There are 5 ways to turn a row about zero (a turn may also mirror it). The second row of each pair is the first, turned, with some noise. The first 45 pairs use one turn. New pairs use 3 turns, one after the other, and a turn may come again.
Known pairs, each followed by its turns in order:
-261, 115, 90, -19, -69, -9, -102, -102
-15, -134, 12, -57, -157, 246, 23, 39 | q616

119, -44, 271, -153, -140, -89, -120, -166
114, 233, 67, -137, 44, 187, 90, 213 | q616

139, -309, -101, 423, 124, -177, 136, -206
-306, 150, -70, 67, -93, 398, 190, -365 | q61

-54, 190, -357, 6, 129, -12, 50, -5
197, 67, -48, 37, 268, -27, -100, -229 | q61

-114, -25, -197, -33, -21, 167, 57, 129
-109, -122, -3, 267, -63, -65, 78, -47 | q616

-252, -200, -73, -113, 59, -97, -188, 21
-27, 204, -130, -209, 25, -150, -250, -14 | q879

83, -15, 64, 56, -23, 83, 54, 268
-121, -56, 171, 78, 142, -157, 29, 40 | q616

136, -8, 141, 214, 19, 219, -83, 62
-54, 105, 328, -37, -9, -67, 34, -144 | q616

198, 50, 112, -18, -15, 189, -114, 56
-211, -71, 93, 63, 25, 167, 13, 129 | q879

187, -136, -12, -175, -150, 85, 30, 64
-117, 41, 32, 104, -225, -17, 16, 186 | q879

110, 146, -149, -12, 45, -30, -232, -58
-51, -123, 57, 76, 146, -67, -203, -9 | q879

-67, -56, -174, 11, 67, 113, 118, 79
95, -108, -8, -189, -148, -12, -20, 32 | q879

406, 109, -338, -180, 55, -45, -125, 107
176, -260, 257, -180, -74, 208, 264, -165 | q600

-99, 90, -36, -127, -171, 89, 68, -70
63, -73, -204, -31, 150, 8, 110, -34 | q829

-161, 77, -150, 336, 9, 144, -160, 2
173, -198, -129, -182, 269, 110, -91, 102 | q879

155, -182, 143, -94, -84, 3, 166, -61
-161, -91, 206, -108, -49, 119, 73, 93 | q61

130, -83, -162, 198, 288, -69, 370, -119
-198, 156, 164, -74, 126, 163, 47, -425 | q61

350, 15, 35, -56, 74, -130, 171, 379
-375, 71, 130, -303, -165, -95, 135, 157 | q829

19, 8, 141, 188, -189, -154, -67, 148
45, -19, -114, 90, -36, 14, 132, 314 | q600

-176, -181, -99, -223, -166, -427, 420, 7
127, 238, -179, -496, 375, -143, 56, 43 | q600

-42, -61, 39, -107, 117, 52, 100, -24
-51, 7, -69, -95, 60, -10, -130, -136 | q600

229, -20, -9, -108, -95, -110, -42, 6
-9, -130, 146, 162, 53, 74, 61, 82 | q61

-132, -426, 5, 188, 67, 11, -185, -139
424, -8, 147, 135, -71, 96, -108, -154 | q616

148, -114, -151, 128, -157, 178, 36, -178
112, 7, 23, 214, 69, -232, 143, 93 | q829

2, 145, -292, 65, 136, 33, 215, 113
-233, -119, -189, 74, -19, -237, -59, -137 | q616

-122, 111, 85, 57, 286, -46, -44, -149
-46, 16, 131, -194, 176, -32, 37, -247 | q879

-188, 11, -113, 252, -97, -106, 6, -12
217, -254, 45, 72, -149, 88, 16, 63 | q829

148, -326, 301, -218, 197, -141, 162, -39
118, -175, -452, -110, 169, -107, -116, -229 | q600

162, 154, -85, 18, 180, -139, 240, -277
117, -150, 265, 121, 28, -229, 146, -204 | q879

-195, 34, -82, 22, -138, -24, 36, 166
-116, -192, -10, 179, 29, 65, -82, 100 | q616

-63, 264, -37, -143, -210, 6, 114, -8
25, -115, 12, -24, 220, -60, -266, 99 | q61

-234, 53, 123, 140, 29, 50, 175, 104
-212, 170, -77, 33, 108, 26, -165, 169 | q600

-303, 39, 220, -262, 5, 123, -59, 11
177, -127, -34, -290, -165, -235, -113, 164 | q61

136, -191, -22, 80, 113, 43, -168, -78
165, -168, 45, 214, 35, -16, -26, -89 | q600

354, -5, 194, 323, -222, 39, -147, -90
134, -33, 282, -12, -116, -476, 28, -189 | q829

-65, 10, 15, -156, -9, -19, -20, 311
8, -94, -50, -27, 113, -294, 150, 95 | q61

44, -56, -218, -279, -269, 120, 139, 112
97, -122, 89, -124, 371, 67, 99, 227 | q61

51, -84, 94, 37, -68, -99, -334, 123
-181, -113, 167, 56, -52, -70, -124, -221 | q829

-199, 140, 347, 60, 194, 18, 110, 261
73, 12, 199, -406, 64, 265, -122, -29 | q829

303, -6, -36, -123, -271, 225, 28, 53
-189, -151, -27, 232, -150, 57, 82, 325 | q879

-172, -91, 57, -172, 160, -50, -224, 41
195, 131, -77, 40, -127, 129, -172, -133 | q600

-247, -178, 68, 89, 78, 188, -24, -116
212, 7, 103, 139, 240, 119, -160, 59 | q829

-103, 223, 16, -13, -328, 279, 163, -109
298, -115, -171, -110, 247, -86, 266, -61 | q829

109, 57, -104, 5, -137, -195, -118, -345
173, 95, 135, 35, -18, -264, 327, -106 | q600

195, -28, -166, -43, -102, 24, 319, 113
-154, 134, -138, 196, 44, -298, -92, 98 | q616

New pairs. What belongs after each?
-49, 88, -51, 26, -62, 18, -178, 67
-33, 4, 78, 46, -46, -14, -132, 175 | q61 q829 q616

-148, -427, -63, -20, 139, -161, -252, -191
194, -91, 412, -294, 20, -142, 3, -14 | q600 q879 q616

-62, 0, -44, 5, 93, -395, 256, 185
200, 77, 16, 395, 119, -224, 24, -126 | q879 q829 q879

162, 86, 88, 215, 172, -327, -73, 71
-152, -20, 99, 319, 175, 7, 137, -233 | q879 q829 q879

32, 138, 37, 32, 32, -225, 63, 13
64, 42, 146, -22, -218, -36, 38, -11 | q61 q600 q829

53, -80, -122, -110, 248, 188, -23, -206
-140, -154, -110, -17, -275, -121, 169, 168 | q616 q829 q829

298, -4, -53, 76, -49, -151, 152, 239
215, 189, 31, 68, 65, -82, 307, 5 | q616 q600 q829

-137, -60, -89, -167, 302, -9, -11, -2
182, -40, -106, -66, 193, -132, -72, -239 | q879 q879 q879

56, -398, -414, 25, -99, 18, -276, 11
287, -278, 81, 147, -172, 233, -377, 108 | q616 q616 q61

-164, 79, 152, 30, 45, 14, -27, 197
-18, 98, -132, 31, -212, -79, 92, -28 | q616 q61 q879

221, -156, 62, -416, 176, -220, -67, 191
-384, -63, -211, -288, -40, 223, 95, 139 | q879 q616 q879

-35, -75, 29, 243, -113, 105, -59, -254
-243, -162, 103, 114, -19, 38, 174, 152 | q879 q829 q616

193, -206, -134, 157, 222, -28, -141, -167
77, 82, -151, 111, -295, 4, -274, -68 | q829 q616 q600

20, 107, 35, 15, -170, 165, 46, 157
-87, 111, 57, -254, -28, -99, -58, 48 | q600 q829 q879

140, 195, -309, 4, -13, 79, -118, 162
-57, -164, -303, 176, 3, -2, 55, 195 | q829 q616 q61

-8, -143, 67, -193, -184, 196, -33, -113
169, 199, -236, 43, 17, 27, 25, -102 | q829 q616 q616

-86, 6, -178, -163, -131, -46, 119, -138
13, 148, 52, 78, -138, 169, 209, 50 | q616 q61 q829

200, 110, 33, -111, -82, 30, 78, -76
83, 48, -20, -92, -17, 90, 141, -178 | q600 q600 q600

-109, 171, -219, 20, 180, -9, -77, -211
-5, 218, -162, 103, 179, 133, -193, 65 | q616 q616 q61

-5, 44, -216, -145, 72, 53, -222, -267
105, -304, -147, 66, 221, 70, -62, -169 | q829 q879 q600

37, 28, 100, 89, 264, 10, -101, 283
-11, -15, -21, 85, 305, 209, 103, 154 | q829 q61 q616

-132, -140, -132, -80, 74, -43, -129, 157
-175, -89, 188, 32, -33, -163, 41, 77 | q616 q879 q61

63, -31, -164, 166, 87, -180, -80, -45
-123, 115, -9, -95, 111, 226, 64, -46 | q879 q600 q61

-209, -142, 47, 80, -238, -13, -52, 217
157, 177, 6, -50, 205, 72, -7, -273 | q829 q600 q616

356, 257, 223, 148, -350, -70, 55, -254
-195, 155, 231, -202, -405, -241, -8, 283 | q616 q600 q600

-89, -92, 181, -150, -103, 24, 15, -9
-97, 4, 132, -62, 73, -105, -215, -19 | q879 q61 q879

-58, -404, -71, -95, 37, -324, 69, 81
-69, -187, 42, 75, 95, -437, -170, -173 | q600 q600 q600

111, 142, -10, -318, -237, 103, 272, 13
-295, 48, 137, -295, -187, 254, -29, -8 | q879 q600 q829

227, 26, 47, -133, -268, 132, -20, -41
13, 243, 181, -144, 106, 108, -18, -96 | q879 q61 q600

9, 7, -158, 53, 306, 367, -101, 16
-123, 54, -241, 123, 310, 31, -152, -300 | q829 q61 q879

-157, 71, 216, -55, -140, -52, -284, 4
304, 88, 100, -123, 80, -5, -19, -234 | q879 q600 q829

66, -211, 128, 108, 52, -130, 118, 72
94, -114, -12, 125, -154, -232, 4, -80 | q61 q879 q879

-190, -103, 33, -15, -3, 168, 170, 10
188, -39, 38, -50, 15, -160, 206, -1 | q879 q61 q616

-8, 9, -10, -187, 232, -122, -31, -99
-77, -86, -53, 30, -253, 12, -81, -133 | q61 q829 q829

-140, -406, 8, -109, 375, -276, -107, 326
195, 156, 468, 99, -366, -185, -4, 217 | q829 q616 q616

11, -194, 108, -123, 236, -217, -62, 164
-99, 70, -184, 129, 347, -22, -54, -46 | q829 q61 q616

-98, 209, -47, 140, -52, 191, 87, 60
-147, -29, -175, -123, 40, -183, -12, 171 | q829 q879 q600

-90, 33, -99, 52, 95, 312, -118, 30
-35, 33, -14, 141, -287, -58, 36, 245 | q61 q600 q616

22, -144, 20, -68, -194, -149, -192, -177
-180, -113, 181, -30, 169, -52, -48, 153 | q829 q616 q879

259, -23, 245, 268, -90, 23, 112, 214
292, 51, -134, -2, 93, -221, 163, 302 | q616 q61 q600

-89, -250, 5, -191, -6, 165, 92, 186
-189, 182, 255, 117, 84, -8, -38, 148 | q616 q879 q61

46, 16, 133, -236, -136, -45, -7, -124
-31, -22, -46, -30, 314, 85, -44, -59 | q616 q600 q829

156, 144, 113, 162, -61, -167, 84, 156
-194, -138, -173, -1, 56, -273, 94, -9 | q600 q879 q829

-152, -257, 16, -183, 205, 27, 83, 27
-92, -205, -304, 77, 134, 33, 27, -120 | q61 q829 q616

-166, -84, -97, -18, 149, 86, -13, -12
-123, 47, 58, -48, -135, 55, -142, 130 | q616 q600 q829

108, -81, 213, 137, 4, 188, -59, -159
33, 80, 173, 264, 71, -117, 12, -67 | q600 q879 q61

117, -144, 34, 188, 230, -189, -128, 152
-51, 149, -12, 139, 103, 70, 364, 130 | q616 q61 q879

-216, 271, -162, -119, 75, -140, -33, 1
-105, -206, -21, -50, -332, -133, 22, 79 | q829 q600 q61

-150, 21, 136, 293, 108, 27, -199, -94
149, 82, 200, -199, 98, 245, -11, 85 | q829 q879 q829

-119, -189, 0, -154, 76, -131, 49, 183
-217, 106, 23, -148, -91, 153, 59, -27 | q829 q616 q61

107, 210, 156, 41, 167, -242, 207, -24
235, 169, -254, 89, 86, -9, -72, 212 | q600 q879 q616

153, 243, -109, 73, 48, -14, 122, -271
-122, -25, 158, 120, 285, -25, 171, -66 | q61 q829 q879

-260, -184, 485, -335, -355, 115, 305, 59
-132, 65, -168, -686, 9, -136, -312, -8 | q61 q829 q879

-79, -51, -28, 55, 231, -100, -3, -170
52, 114, -124, 68, 69, 146, 73, 215 | q616 q879 q600

-140, -225, -6, -30, -34, 71, 497, -91
-21, -327, 195, -14, -145, -90, -408, -113 | q829 q600 q600

43, 392, -143, 246, -25, -57, 163, 123
-14, -78, -42, 135, 88, 398, -10, -310 | q600 q600 q829

321, -172, 74, -17, -107, -77, -8, -30
111, -12, 219, -47, 141, 69, -94, 246 | q61 q616 q616

-309, 112, 39, 268, 76, 84, 35, -9
-83, 62, 152, 238, -211, 77, -278, -37 | q616 q829 q829

